There are 11 hidden switches. A switch that is on adds its own fixed numbers to the row, and there is some noise. The rows also spread widely along 15 directions, which tell nothing about the answers.
Some rows, each with its switches (1 for on, 0 for off) after it:
[ -3  13   0 -13   8  -8  -2  -1  -8  -8 -20 -14  -5   2 -13  -7  -2  -3
  -5  -6  22  -1  -3 -10   0   8   4 -12  -9  -3  -4  17   7   7  -3   7
 -10  -6  -1  13  -1  -2  -4] -> 0 0 1 0 0 0 0 0 0 1 0
[ -7 -11   0   0  19   2 -13   4  -1   0   9   9   3 -10  -2  -1  -5  -4
   4  -8  -6  -5 -14  11  21   8  -7  -9 -18  13  -5 -17  -1  -1  10   8
   5  -8  18  -5  -3   3  -3] -> 0 1 0 0 0 1 0 0 0 0 0
[ -4  13  -9   1   8  -2  -5   9   6  -7   5   5   6 -12  -2 -12 -10   7
  -1 -16   6 -24 -18  14   7  -6 -13  -4 -18  18  -2  -8   8   5  -3   8
   5 -15   6  -2  -4   7   4] -> 1 0 1 0 0 0 1 0 0 1 0
[-14  12   2 -15   8 -22 -25   7 -22  12 -17  -7  -9   3 -11   4   6   2
   5  16  18  23 -14  -3  10   3   6 -12  -6 -29   3   1   1 -10  -4  -4
  -9   4  15  20  -1  -8  12] -> 0 0 1 0 0 0 0 0 0 1 0
[  2  -2   4 -11  11   9 -11   4   1   4  -2  -2   0   3   0  -3  -6  -6
   1   6   5  -6  -3   2  21   7 -10  10 -14   0   5  -7   4  -7  13   4
   4   2   9  -8 -15  -4   0] -> 0 0 0 0 1 0 0 0 1 0 0
[-10   0   2 -10  20  -8  18  -8  -2   5 -12  16  -7  -4 -19  14   0   9
   0  21  22   8  13 -10   0   2  12   0 -13   5  -9  -1  -7   4   4 -11
  -4  12  -5  -6   9   3   6] -> 0 0 1 1 0 0 0 1 1 0 0
[ -9  -2  12  -6   9  -8  11 -12  -4  -2 -14  13  -6  -5  -2  -1   5   7
  -8  29  18   2  12  -3 -17  -6 -10 -20   2   2  13   2  12  -2   7   1
  -2  21  -4  -1   9   9  25] -> 1 0 1 0 0 0 0 0 0 0 1
[  2   6  -8  -4  17   2  -5   1   0   1   3   5   5  -4  -3  -4  -3   3
  -1  -2  -4 -18  -1  12   5  -7  -5  -4 -16   9  -3   4  -1  11   9   5
   2  -5   6  -1  -4  -3  -2] -> 1 0 1 0 0 0 0 0 0 0 1
[  0   4  -5  -6   4   2   6  -4  10   4  -3   3   6   4 -11  -8  -9   7
  -1  -1  16 -11   0  -8  -4  -8  -1   2  -1  12  -4  -7   1   2  -5   1
   1   7  -9  -4   5  14   2] -> 0 0 0 1 0 0 0 0 0 0 0
[ -5  -3  14  -7   1  -7  -5  -8  10  -7 -11  13  -3  -5   7 -10  -4 -16
  -9  -5  16   8   0 -21   9  18  -1 -21   5  22  -1 -11  16  -3  12  -1
 -16  10  -1   1   9   6   7] -> 1 0 0 0 0 1 0 1 0 0 0
[  2  14  -7 -12   4 -10  -6   4   4   6  -8   5   7  -3 -13  -6  -1  13
   2 -13   1 -17 -18  11  -1  -7  10  21  -6   1  -1  -1   6  11 -11   4
 -11 -23  -5 -16   1 -11  -3] -> 0 1 1 0 0 0 0 0 1 0 0
[  3  14  -1 -12   1  -9   5  -6   8  -2 -12   4   2  -1  -6  -8  -4   7
  -4   8  19  -7  11  -5   1 -15 -13   4  -5   5  -1   4   5   5  -5   4
   0   9 -12  -6  -2   8  12] -> 0 1 1 0 1 0 1 1 0 1 1
[ -7  19  -5  -3   3  -9 -25  14  -6 -16 -11   8  -4  -4   1   1  10 -19
  -6  -7  17   5 -15  -5  20  19   0   0  -5   4 -19   3  -1  12   9   6
 -15  -3  19  11   9 -18  -2] -> 0 0 1 0 0 1 0 0 0 0 0
[ -2   1  -2 -15  18   0   9 -17  -2   7 -14  11   3   3 -13   8   8   1
  -3  24  10  -4  19  -4  -8 -10   6   0  -9   0   4  16  -9  11  20  -6
  -5  16 -10  -7  11  -5   6] -> 1 1 1 0 1 1 1 0 0 0 1
[ -8   6   5  -9  12 -13  -9   2 -10  -4 -14   5  -9  -9  -4   7   9  -2
  -5  11  16  15  -6   0  13  14  -2 -14 -11  -1  -9   4   6  10  12   2
 -12   1  16   7  -4  -8   5] -> 0 1 1 0 0 0 0 0 0 1 1
[  1   8   3  -8   0 -13 -17   6  -4   2 -13 -20  -6   6   3  -8  -4  -2
  -5   1  19   9  -2 -10  17   1  -8 -19   3  -6  -6  -1  11   4   1  10
  -6  15  14  20 -19  10  -2] -> 0 0 0 0 0 0 0 1 0 1 0
[ -3  16 -10 -15   9   4  -1  -8   4   1  -5  17   9   0 -10  -5  -4  -2
  -1   3   6  -8   1  -5  -6  -6   6   3 -15  12   0   4  -2   0   4  -7
  -4 -11 -16  -5  14  -4   2] -> 0 0 1 1 0 1 0 1 1 0 0
[  0   3  -5  -1  21 -19   2   1   0  -3   0  15   1 -12  -5  -1  -2   5
  -1  -5  -4 -13   1  14   5  -9  -3 -10 -17  16  -8  -2   2  12   3   6
  -2  -7   8  -6  -5   0   2] -> 0 0 0 0 0 0 1 1 0 1 1
[ -4   5  -3  -4   9 -12 -17   0  -1  10   2  13   3  -7  -1  -7  -3  -3
   1  -7   0   9  -6  -4  11  -2   1 -22  -9  11  -8 -12   1   2   6 -11
  -7  -3   6   8   8   0   8] -> 0 0 1 0 0 0 0 0 0 0 0
[ -7   6  -6  -4  10 -14 -17   5  -1  -7 -11   4   2  -2   4  -7   0  -1
  -7   1 -10 -14  -7  18  -7  -8   0 -23  -5   6   2   2   6  16   6  27
  -7  -4  12  16 -12   3  -7] -> 0 0 1 0 0 1 1 0 0 1 1
[-16  16  -8 -15  14   9 -10   3 -13   0  -7  -4  -1   0 -12   3  -2   1
   3  12  16   1 -15   3   5   7   0  -5 -26 -10   5   7  -3  -9   5  -2
   4  -9   5  13  -4  -4   1] -> 1 0 1 1 0 0 0 0 0 1 0
[  7   8   1 -14  12  -7   3  -3  -1   1 -14  -5  -1   1  -6  -9  -2   8
  -4  -1   5 -11   4   2  -4  -4   0  -3  -8   4   2   7  12   9   4   5
  -8  -8  -4  -6 -15  -2  -5] -> 0 0 0 0 0 1 0 1 0 0 0
[ -2  -4  -1 -15  11   4   8 -16   5  11  -4   8  11   4 -13  -6  -5   4
   0  -1  10  -9  -5  -6  -6 -11   1  -2  -7  14   8  -6   5  -8   6  -2
   2  -3 -18 -17   7  15   7] -> 0 0 0 0 0 1 1 1 1 1 1
[ -5  -2  -1  -9  11  -6   9 -12  -4   7 -15   2   0   5 -16   4   6  11
  -2  23  13  13  14 -10 -14 -11   5  -8  -1   0  -5   1  -8   6   1   2
   1  13 -10   1  10   9   6] -> 0 0 1 0 0 0 0 0 0 0 0
[-16   8 -16 -10   9  13   1   4  12   0  -8  26   4   7 -14   6  -7   7
   0  27   3   0   1   2  -5  -3   9  13 -19  12  -6 -16 -20   1  -1   6
  10   5  -8   0  -2   6  -9] -> 0 0 0 1 1 0 0 0 0 1 1
[  8  15  -7 -11   8  -8  -9  -1  -4   4  -7  -5   3   2  -4  -9   2   1
  -2   2   2 -10   5   3   3 -12  -6  -4 -10  -7   0  14   4  10   6   1
  -5  -3   1   4  -5 -10   4] -> 0 0 1 0 0 0 0 0 0 1 0
[  3  19  -6  -9   2  -8 -15   2   5   4  -7  16   4  -5   3  -2   6  -2
  -7   2   9   5  -5  -2   8   2  -2  -4  -7  16 -13  -3   5  14  16  -8
 -14  -4   4   2  -4  -6   2] -> 0 0 1 1 1 0 0 0 0 0 1
[ -3  15 -14 -10   7   1  -2 -13   1   2  -6  18  12   0  -8   0   4  -4
  -6   9  12   5   5  -8  -9 -10   2 -10 -11  22 -10   3  -8   9  15  -8
  -4  -1 -16   2  19   6   2] -> 0 0 1 1 1 1 0 1 1 0 0
[ -3  11 -11 -12   5   0 -15   2   1  17  -4   9   9   4  -5   4   4  14
  -2  13   3   1 -13   9   7 -14   4   3  -8   2  -4  -9  -2  12  11  -1
  -3  -1   3  -3  -8   4  -4] -> 0 1 1 0 0 1 0 1 1 1 1
[  3   9   1 -19   8  -1 -11  -2   4   0 -12  -4   1   6  -6  -8  -8 -17
   0 -12  15   3   1 -21  20  13   5   1 -11   7  -6   7   0  -2   8  -4
 -11  -1  -6   5  -5  -6  -8] -> 0 0 0 0 1 0 1 1 0 0 1
[  2  -1  -2 -13   3  -5 -21  -8  -2   2  -4  -7   7   0  -3  -7   7  -8
   4  -8  -6  20   0 -11  16  -1  -8  10  -6  -4 -13  -9  -3  -4   2  15
   1 -12  -6  -5  -3   0  -1] -> 0 0 1 0 0 0 1 1 0 0 0
[ -6  10  -5  -9  14  -1   2 -12 -17 -10  -4  11   6 -10  -8   1  14   1
  -3  13   8   3  -3  10 -15  -7 -16  -7 -18   8   2  11   5  -2   9   6
   7 -19  -9 -10  13  -2  17] -> 0 0 1 0 0 0 0 1 1 0 1

New rows, each followed by its switches (1 for on, 0 for off):
[  6  -6  -3 -11  19  10  -7  -6  -6   8   2  -7   3   1  -6   0   2  -1
   3   8  -3   9   8  -3  16   0  -9  -1 -20   0  -7  -2  -6   0  17  -1
   9  -2   3  -4 -11  -2  -4] -> 0 0 0 0 0 0 0 0 0 0 0
[ -6  19  -4  -5  14 -17   3   0  -1  -6  -4  19  -2 -14  -4  -6  -9   4
  -2  -1   7 -17   2   8  -5  -6   0 -16 -16  12   2   6   8   6  -3  -7
  -8  -6   1   4   7  -5  11] -> 1 0 1 1 0 0 0 1 0 0 0
[-13  25 -10 -15   7   2  -9  10  -8 -12 -19   5  -3   4 -13   2   3   3
  -2  13  13   1 -11   4  -6   7   6   9 -16  -5  -3   9  -4   6  -6  12
  -3 -15  -2   8  -4 -11  -8] -> 0 0 1 0 0 0 0 1 0 0 1
[ -5  -2   0  -8  17   1  -9  10  -1  12   1  -1  -2   4 -12   1 -11   1
   7  -3  11  -7 -13   0  24   6   7   6 -13  -3  -1 -10  -5  -5   0  -5
   1   4  13  -2  -5  -1  -3] -> 0 0 0 0 0 0 0 0 1 0 0
[ -3   7   3 -11   0 -26 -15  -4   2   0 -14   2  -1  -7  -1  -9   0  -1
  -3 -10  10  14  -4 -11  11  -1   1 -16   0   4  -9  -5  11   5  -3   5
 -16  -3   1   7   0   3   5] -> 0 1 1 0 0 1 1 1 0 1 0
[ -4  14 -10 -12   1  -4 -21  -5   2   2  -9   6  10   7  -3 -13  -6 -16
  -4  -8   5   1  -4 -13  -2  -5  10 -24  -3  15  -2   5  -2   4   7  -1
 -12  -1 -10  20  17   2  -4] -> 0 0 1 0 1 1 0 0 1 0 0
[ -5  19  -9  -9   4  -8  -8   8  -1   0  -9   3   1  -1 -12  -4  -1   9
   0   2  11  -8 -10   6   2  -7   2   6 -10  -4  -4   4   0  10  -8   3
  -4  -6   2   2   1  -6   1] -> 0 1 1 0 0 0 0 0 0 1 0
[  2   5  -7 -19  21   5  -1  -6  -4  15  -9   6   6   9 -17   7   0   1
   2   6  10  -3  -1  -3   9  -1  14   7 -19   5  -3   7 -10   4  18 -13
  -5  -4  -6  -8  -1  -6  -9] -> 0 0 0 0 1 1 0 1 1 0 1
[  2  -2  -6   2   1   4 -12   8  20  -5   3   0   9   3   2 -16 -13  -5
  -2 -22  -5 -26  -9   1  13  -3  -3   8   3  20  -9 -18   1  10  -4  22
   1   1   5  -4  -3  11 -14] -> 1 0 0 0 0 1 0 0 0 0 0
[ -3  14  -3 -12  -6 -22 -15  -1   3  -7 -14   7  -2  -8  -2 -13   0   3
   1   1  -1  21   8 -12   4  -7  -6   4  -2  -3 -11  -9   2   0 -21  11
  -4  -8 -11   1   4  -4   8] -> 0 1 1 0 0 0 0 1 0 0 0
[ -7  17  -2  -7  14  -1   5  10 -12  -8 -16 -15 -10   2 -13   2  -6   4
  -5   2  41  -4  -9  -7   6  11  -1 -20 -13   7  -8  14   3   9   4  -2
  -5   7  12  18  -6   9  -6] -> 0 0 0 0 0 1 0 1 0 0 0
[  3  11  -6 -14  17 -15  -7   0  -5   2  -9   0  -1  -4  -9  -5  -2  -3
   3 -12   3  -8   0  -1   8   0   7   0 -15  -3  -4   9   2   4   1  -1
 -11 -12   4   0  -4 -14  -2] -> 0 0 0 1 0 1 1 0 0 0 0
[ -5  28 -10 -10   3 -10 -15   1  -9  -4  -6   2  -1  -3  -2 -14  -7  -5
   0   0  21   0   1 -11   2 -12 -13 -24 -11   1   0  11   3  -6  -7  -9
   0   2  -4  22  14   2  17] -> 1 0 1 0 0 1 0 1 0 0 1
[ -7  -8   0  -7  14   7  -9 -13  -1  -2   4   4  12  -6  -1  -2   2 -10
  -2  -5   1  -8 -12   5   3   3  -5 -12 -11  12   5   0   5  -1  20  12
   0  -8   2  -5   9   7   2] -> 0 1 1 1 0 1 1 0 1 0 0
[ -7  10  -1 -12   7  -2  -1  -1   6   8  -7  16   2  -3  -3  -4  -7  14
  -1  17   0  -2  -1   6  -7  -6   3  -3 -12   6   8 -13   7   0   1  -2
  -3  -4  -4  -3 -11   4   3] -> 0 0 1 1 0 0 0 1 0 0 0
[ -9   0  -2 -11   4   1  -9  -6   3   8  -6  13   6   5 -14  -1   2   0
   4   8   5  12  -4 -12   1  -1   7   9  -3  -1  -3 -14  -9  -9  -3  -3
   0   1 -11  -6  17   1   7] -> 0 0 1 0 0 0 0 0 0 0 0
[ -6  -4   8  -9  11 -17   1  -6   3  -1 -10  11  -2   1  -7  -8  -8  -2
  -1   2   3  -7   6  -3  -6  -3   5  -9   1   2   9  -3   7  -6 -10  10
  -6   6  -5  -2   5   4   8] -> 0 0 0 0 0 0 0 1 0 0 1
[  4   3   4  -6  12 -14   8  -9  -5  -3 -12  -1  -4  -7 -10  -2   7   4
  -5   1  19   4  10  -8   0  -2  -8  -8  -5   6 -11   9   5   9   2   2
  -5   3  -2  -4   6   2  12] -> 0 0 1 0 0 0 0 0 0 0 1
[  5   4  -5 -13  24 -12  -4  -9 -17  17  -3  -6   1   1 -16   5   5  -1
   6  -1  17  11   5 -13  16  -7   4 -14 -16  -3 -12  11 -10   1  15 -22
  -5   5   2   3   8  -2   6] -> 0 0 0 0 0 1 1 1 0 0 0
[  9   8   3 -14   3 -19 -14  -6   9  16  -3  -4   7   1   1 -17 -11   0
   1 -22  -1 -20  -3  -4  10 -10   6   0   3  -3   7   0  17   1  -3  -4
 -18  -3  -3  -2  -5  -2   5] -> 1 0 1 1 0 0 0 1 0 0 0
[ -8   6  -7  -6   3   0  -6  -3   5  -2  -6  14   6   5  -5  -3   0   6
  -2  21  -2   0   6   3 -12 -16  -4   1  -2   4  -1  -9  -7   4  -4  16
   7   8  -9   2   4  10   3] -> 0 0 1 0 0 0 0 1 0 0 1
[ -8   9  -1   0   7  -7 -17  15   3   2   5   8   6  -5   0  -7  -9   5
   1 -15   4 -24 -32  21  10   1  -1  -3  -7  10   5 -15  12   3  -1   8
  -6 -12  18  -2  -8   5   0] -> 0 0 1 0 0 0 0 1 0 0 0
[-10  23 -12  -5   5 -14 -15   7 -10  -5 -10  13   2  -7  -7   4  10   2
  -4   2  17   7 -17   4   4  -4  -3  -2 -10  10 -15  -2  -3   9   3   3
  -5  -9   5   4  11   0   4] -> 1 0 1 0 1 1 0 1 1 0 1
[ -9  11  -5 -13   0 -11  -3   0  11  -2 -19  25   3   3 -11  -1   3   1
  -3   3   3   1  -6  -8  -7   2  24  21   3  11  -7 -11  -3   8  -8   5
 -16  -7 -15 -13  16 -10  -6] -> 1 0 0 0 0 1 0 1 1 0 0
[  0   2   0 -11   5   2  -2  -5  12  -9 -11   0   2   3  -1 -14 -13 -13
  -4  -2   8 -11  11 -12   3   3  -6  -3  -5  11   1   0   4  -3   1  13
  -2   7  -7   4  -1   6  -3] -> 0 0 0 1 1 1 0 0 0 0 0
[  4   0   4  -4   9 -10  -7   4   5   5  -4  -6  -3  -4   1  -8 -10   1
  -3 -14  14  -8  -2  -6  22   1  -5  -9  -4  11  -9  -8   9   7   3   2
  -6   6  10   1  -9  10  -1] -> 0 0 1 0 0 1 0 1 1 0 0
[ -4  19   0 -13  -2  -4  -4   5  11   0 -20  12  -4   3  -2  -6  -8   3
  -8  12  21   4   4 -14   4   4   4  -5  -3  13  -4  -6   3   8   3  -6
 -13  11  -4   7  -6   3  -3] -> 0 0 1 0 1 1 0 1 0 0 0
[  4  20  -8  -8   6   5  -9   9   7  -8  -4   9  -3  -6   6  -7  -7  -1
  -5  13  -1  -8  11   4  16   0 -12  -1 -22   6  -5   5   1  16  11  -2
  -1   1   8   6 -17 -16  -2] -> 0 1 1 0 0 0 0 0 0 1 0
[  3  25  -9  -7   3 -10 -23  15   3   2  -5   5   1   1   3  -7  -5  -4
  -3  -9   6  -8 -10   2  19   0   7  -2  -7   7 -10   2   3  17   5  -5
 -16  -3  11  12  -8 -13  -8] -> 0 0 1 0 0 0 0 1 1 0 0
[  4  21  -6 -19   3  -6 -14  -2  -4  17 -13   0   7   7  -3  -5   5  14
  -3  13   1   2  -8   6 -10 -13   7  -7  -5  -1   7   4   9  14  13  -6
 -14  -9  -5   4 -18  -4  -4] -> 0 0 1 0 0 0 1 1 0 0 0
[ -4   6  -2 -14  24  -2   6 -12 -16  10 -10  15   1   0 -19  15  14   3
  -2  16  19  12  -5  -3  -3   6  10  -9 -18   8  -5  10  -5   5  25 -21
  -9  -5  -2  -9  12  -7   5] -> 0 0 0 0 0 1 0 1 0 0 1
[  6  12  -3 -15  11   9  -4  -4  -6   9  -6  -9   3   1  -6  -4   2   1
  -2  -1  17  -5  -5  -6  11   1  -5   3 -14   0  -1  10   6   4  17 -12
  -5  -6  -2  -6  -2  -7   2] -> 1 0 1 0 0 1 0 0 1 0 0
[-10   5  -1  -9   9  -8 -11   4  -2   7  -8  -2  -4  -3  -7  -2  -8   6
   2   2  12   9  -9  -5   9   5   3 -11 -10   0  -5 -10   2  -2  -3   1
  -4   0   8  12  -8   7  -1] -> 0 0 1 1 0 0 0 0 0 0 0
[ -1   6   8 -12  10  -1   5  -8   0   2 -12  11  -1  -3   0   3   5   4
  -9  21  13   1   4   1  -6   5  -1  -9  -7   8   5   3  14   9  21  -4
 -12   5   1  -5  -9  -1   5] -> 0 0 1 1 0 0 0 1 0 0 0
[ -4   0   6 -10   4 -13 -10   3  13   6 -10  13  -1  -9   0  -7  -6   8
  -3 -13   3   6 -16  -4  14   8   4   0  -2  19  -9 -26  13   3   0   5
 -14 -12   3 -10 -15   8  -4] -> 0 0 1 0 0 1 1 1 0 0 1
[-10  -2   1  -4  11 -18   1  -6   1  -2  -5   2   3  -9 -14  -3  -5   4
   2 -16  14  -9 -10   0   5  -6   0  -6  -4   7  -4  -3   5   0 -12  12
  -2  -2  -1  -4  13  14   9] -> 1 1 1 0 0 0 1 1 0 1 1
[  2  17  -6 -12   9  13  -7  -8  -8  -1  -1   7  10   0  -5  -4   6 -10
  -4   6  16  -7  -6   1  -2  -3 -15  -3 -17   9   7  15   3  -2  21 -10
   2  -9  -8  -5  12  -7  13] -> 0 0 1 0 1 0 0 0 1 0 1
[ -7  -5   2  -9  11  -2   0 -13  -4  -6  -8   2   0  -6  -8  -4   2  -9
  -1  -3  14  12   3 -16   3   5  -5 -12  -9  11  -7   0   0  -6   6   5
   0  -3  -8  -1  17   7   8] -> 0 0 1 0 0 1 1 0 1 0 0
[ -2   9  -5 -11  10  -3 -10  -5  -2  11   2   8   7  -6  -3  -2  -3   4
   2   0   6  -3  -9   4   9  -6  -3  -5 -14   5   1  -4   5   0  10  -9
  -4  -7   1  -5   1   1   6] -> 0 1 1 1 0 1 0 1 1 0 0
[ -3   5   2 -10  19 -22 -13  -6 -15   7  -8   9   2 -11  -4   0   9  -1
  -1  -2   1   1  -9  12  -1  -3   0 -23 -13   2   6   6   9   2  17  -4
 -13 -13   9   1   2  -8  12] -> 0 0 1 0 1 1 1 0 0 0 0
[ -6  11  -7 -12   2  -5  -4  -3  11   3 -11   8   7   6 -13  -6  -9  -4
   1  -5  10 -12   0 -11  -2  -5  14  10  -2   4  -2  -1  -6   2  -9   1
  -9   3 -13   3  15   1  -2] -> 1 0 1 1 1 0 0 0 0 0 0
[ -5   0   4  -9  18  -9   0 -10  -4  -6  -5   4  -5 -15   1 -10 -10  -7
  -2  -3   2   0  10  -6   2   5  -4 -31 -19  11   2   6  11  -2   6  -1
  -3  -5  -1  11   2   1   8] -> 1 0 1 1 0 0 0 0 1 0 0
[  0   5   4  -5   8 -18  -5   0  -4 -11  -9  -6  -5 -10  -5 -10  -3  -6
  -2 -22  19  -1  -4  -9  15   8 -11  -5  -5   7 -13   1  11   0  -8  11
  -7  -8   4  -2   6   4   7] -> 0 0 1 0 0 1 0 1 0 0 0
[ -2   9  -5  -1   8   0  -2   1   4  -3   2  -1   7   0  -3  -4  -8   0
  -4  -4  15 -22  -6   7   4  -7  -8 -12  -8  13  -4   2   5   9   6   9
   0   6   7   7  -2  14   1] -> 0 0 1 1 0 0 0 1 0 1 0
[  3  26 -12 -17   6  12   7  -4  -6 -15 -12  -8   0   4 -15  -6  -1  -3
   0   7  24  -4  10 -12  -3   0 -11  14 -21  -1  -6  22  -3   0  -4   0
   6  -8 -17   0   2  -7   1] -> 0 0 0 1 0 0 0 1 0 0 0
[ -1  13  -3 -16   6   3  -9  -5  -5   1 -13  -2   3  10  -4  -4   0 -10
  -4  14  15   1   4  -8   2  -1  -5  -9 -10  -2   7  11   2  -2  15  -2
  -3   7  -5   8  -2  -2   2] -> 0 0 0 0 1 1 0 1 0 1 0
[ -1  31  -5 -11   5 -10 -11  15   0  -9  -7  11  -3  -4  -1 -11 -12  -1
   0  -2   8 -20  -7   9   5   0   0  -1 -16   0   8  10   9   6  -8  -5
 -10  -8   6   6  -6 -19   3] -> 0 1 0 0 0 0 0 1 0 0 0
[ -2  -8  -4  -8   7  12  -8  -9   8  -5  -4   4   4   7  -2  -6   0 -11
   0  14 -10  -1  20  -9   5  -6  -6  11  -5  -2  -3  -6 -12  -1   6  18
   9  13  -8  -2   7  -1  -2] -> 1 0 1 0 0 1 0 0 0 0 0
[ -3  11   0 -16   4  -5  -1  -6   3  -5 -18   2  -1  -4 -11  -7  -1  -2
  -3  -8  20   7  -2 -18   3   7   3  -6  -6   9  -9   6   3   5  -2  -1
 -12  -6 -10   2   8   0   1] -> 0 1 1 0 0 1 1 0 0 0 1
[ -9 -10  -3  -5  12  -4  -9  -7  -7   1  -2   3   2  -8  -3   3   7   6
   1  13  -3  16  -3   6   3  -2 -11 -12 -11   3  -7 -15  -1  -1   8  16
   8  -2   8  -1  -4  12   2] -> 0 1 0 1 0 1 0 0 0 0 0
[ -4  20  -3  -9  -4   4  -6   9   9 -11 -12   0  -2  -6  -6 -12  -7  -4
  -4 -22  27   2 -19 -19  15  18   2   5  -8  21 -17  -5   7   6  -6  -2
 -11 -15  -5   2   5  -1  -6] -> 1 0 1 0 0 0 0 0 1 0 0
